There are 3 ways to turn a row about zero (a turn may also mirror it). The second row of each pair is the first, turned, with some noise. The first 27 pairs use one turn. New pairs use 2 turns, one after the other, and a turn may come again.
(in the rows, 128 means zero)
Some pairs, each with its turns in order after it:
[119 148 124 120 192 137 132 137]
[161 171 124 161 115 117 133 107] | zede

[193  92 126 138 122 174 128  96]
[122 121 192 186 114  98 146 123] | duvo

[133  48 128 117 126 105 127 163]
[143  84  91  92 116 148 102  77] | zede

[140 123 151 135 124 143 118 164]
[120 127 142 112 104 101 139 135] | duvo

[113  96 198 136 111 129  85 118]
[153 155 183  86 117 114  85 152] | duvo

[135 145 121 148 116 142 111 130]
[127 123 140 143 120 137 127 159] | zede

[ 80 197  73 143 130  76 105 155]
[154 121  38  95 116 146 106  80] | duvo

[126 129 192  72 149  63 116 119]
[ 91 138 110 118 126 115 207  61] | zede

[115  48 115 133  88 138 130 102]
[135  89 165 167 150 122  82 175] | duvo

[170 171 141  80 128 152 144 130]
[127  78 137 112 132 136 123  62] | Timuk

[142 135 118 107 105 120 109 126]
[113 126 126 142 108 140 105 124] | duvo

[125 139 119 125 128 104 122 165]
[164 146 149 123 138 151 136 126] | Timuk

[169 198 120  91 171 148  93 126]
[124 195 144 179 130 179 166 138] | zede

[143 147 187  81 130 145 108  90]
[104 177 189 110 120 163 125 117] | duvo

[186 102 139 132 154 136 120 132]
[132 113 126 150  70 128 105 115] | Timuk

[ 99 163  48 100 178 118 142 152]
[132 220 113 131  87 126  82 128] | zede

[ 72 115 137 208 134  76 124 138]
[210 124  85 105 156  94 103 146] | duvo

[145 140 135 129 153 107 128 127]
[122 157 111 134 131 119 139 123] | duvo

[138  55 117 131 142 127 129 127]
[146  89 109 125 137 139  93  79] | zede

[103 141  48 150 110 114 166  86]
[ 90 158 139 158 174  96 207 134] | Timuk

[128  71 128 137 136 149 149 149]
[176 100 115 115 133 126  96 101] | zede

[168  88 128 124 107 129 119 128]
[119 126 101 162  98 158 121 123] | Timuk

[125 130 126 137 128 139 180 133]
[100 145 154 132 142 122 121 105] | Timuk

[129 126 166 167 155 156 138 138]
[122 128 153 131 120 104  69 142] | Timuk

[154 137 102 168 125 130 139 134]
[131 134 151 179 131 115 133 127] | Timuk

[108 128 138 103 187  84 208 104]
[115 190 137  77 114  68 146  71] | Timuk

[134 156 110  51 125 172 126 115]
[121 196 160 120 173 165 131 116] | zede

New pairs. What belongs after each?
[ 90 125 117 136 125 111 130 102]
[111 136  84 116 132 137 147 126] | Timuk duvo

[110 149 143 193 142 125 154  80]
[131 116 144 162  82  96 118  70] | duvo Timuk

[152  63 125 107  73 142 153 182]
[143  65 184  95 124 138 148  71] | Timuk duvo

[133 116 133 152 126  73 109 143]
[110 107 131  85 140 120  79 128] | zede zede

[129 128 159  92 136 127 108 148]
[115 127 119  88 124 162 121 120] | duvo duvo

[123 190 138 108 136 156 112 154]
[114 115 155 139 149 199 121 137] | duvo duvo

[124 159 180 125 152  84 149 106]
[137  84 176 121 138 114 135  86] | duvo Timuk

[126 154 207  89 137 129 141 129]
[ 97 134 141  80 112 179 168 128] | duvo duvo

[148 104 123 141 130 108 114 166]
[136 123  79 132 107 124 100 134] | duvo duvo

[104 158 118  99 145 109 120 117]
[159 141 118 111 123 170 134 111] | zede duvo

[ 92  97 106 149  48 144 208 129]
[124 150 107 109  78 193 147  40] | zede zede

[140 138 113 185 108 131 100 153]
[138 144 121 185  96 125  92 152] | duvo duvo

[112  86 119  48 208 119 135 127]
[ 82 163 144  46 195 133 139 137] | Timuk zede

[125 164 129 128  68 134 146  92]
[ 92  89 134 160 122 148  85 130] | duvo Timuk

[ 69 120 124 129 146 110 147 128]
[ 99 153  96  93 122 155 150 123] | Timuk duvo

[200 144 121 146 111 113 146 153]
[188 136 179 155 123 107 135 116] | Timuk duvo

[147  85 129 120 154 156 151 124]
[125 128 100 110 177 145 121 150] | Timuk Timuk

[116 114 117 117 120 149  94  89]
[137 109 100 116 107 105 106 157] | duvo Timuk

[133 144 114 135  62 151 123 125]
[168 121 131 162 117 104  88 111] | Timuk zede

[ 85 117 121 151 152  70  93 111]
[175  84 131 125  89 109 179 127] | duvo Timuk

[166 107 146  91 117 191  87 119]
[185 115 148 177 166 114 142 105] | zede zede

[130 124 137  88 141 208  71  99]
[114 126  63  65 131  89  78 146] | duvo Timuk

[ 61 119 138 136 117 133 101 113]
[147 145  64 108 137 132  97 120] | zede Timuk

[135 127  48 129 111 142  92 101]
[ 93 202 171 142 138 139 105 130] | Timuk Timuk

[ 97  48 135 130 103  88 135 128]
[105 140 151 157 171 150  61 139] | zede duvo

[141 131 127 130 117 128 128 157]
[110 115 140 125 126 154 128 117] | zede Timuk

[ 77 165  77 120 114 140 130 130]
[112 141 158 102  96 142 184 139] | zede zede

[127 122 121 154 118 158 173 123]
[134 130 154 129  99  90 144 124] | Timuk zede

[127 164 131 161 154 127 163 101]
[153 188 103 116 142 130 108 132] | Timuk duvo

[ 86 119 123  48  99 147 105 138]
[ 99 171 178  93 151 186 140 113] | zede duvo

[112 127 125 113 143 130 139 148]
[130 112 126 128 135 123 136 109] | zede Timuk

[119  87 146 110 147 130 118 129]
[130 142 156 154 144 139 123 127] | zede duvo

[149 126 126  70  96 112 127 132]
[148 121 192 106 111 125 116 151] | duvo zede

[136 140 145 152 123 123 148 208]
[121 159 125 130 153 181 164  88] | duvo Timuk

[122 134 139 104 158 140 125 138]
[120 119 102 109 122 152 129 112] | Timuk Timuk

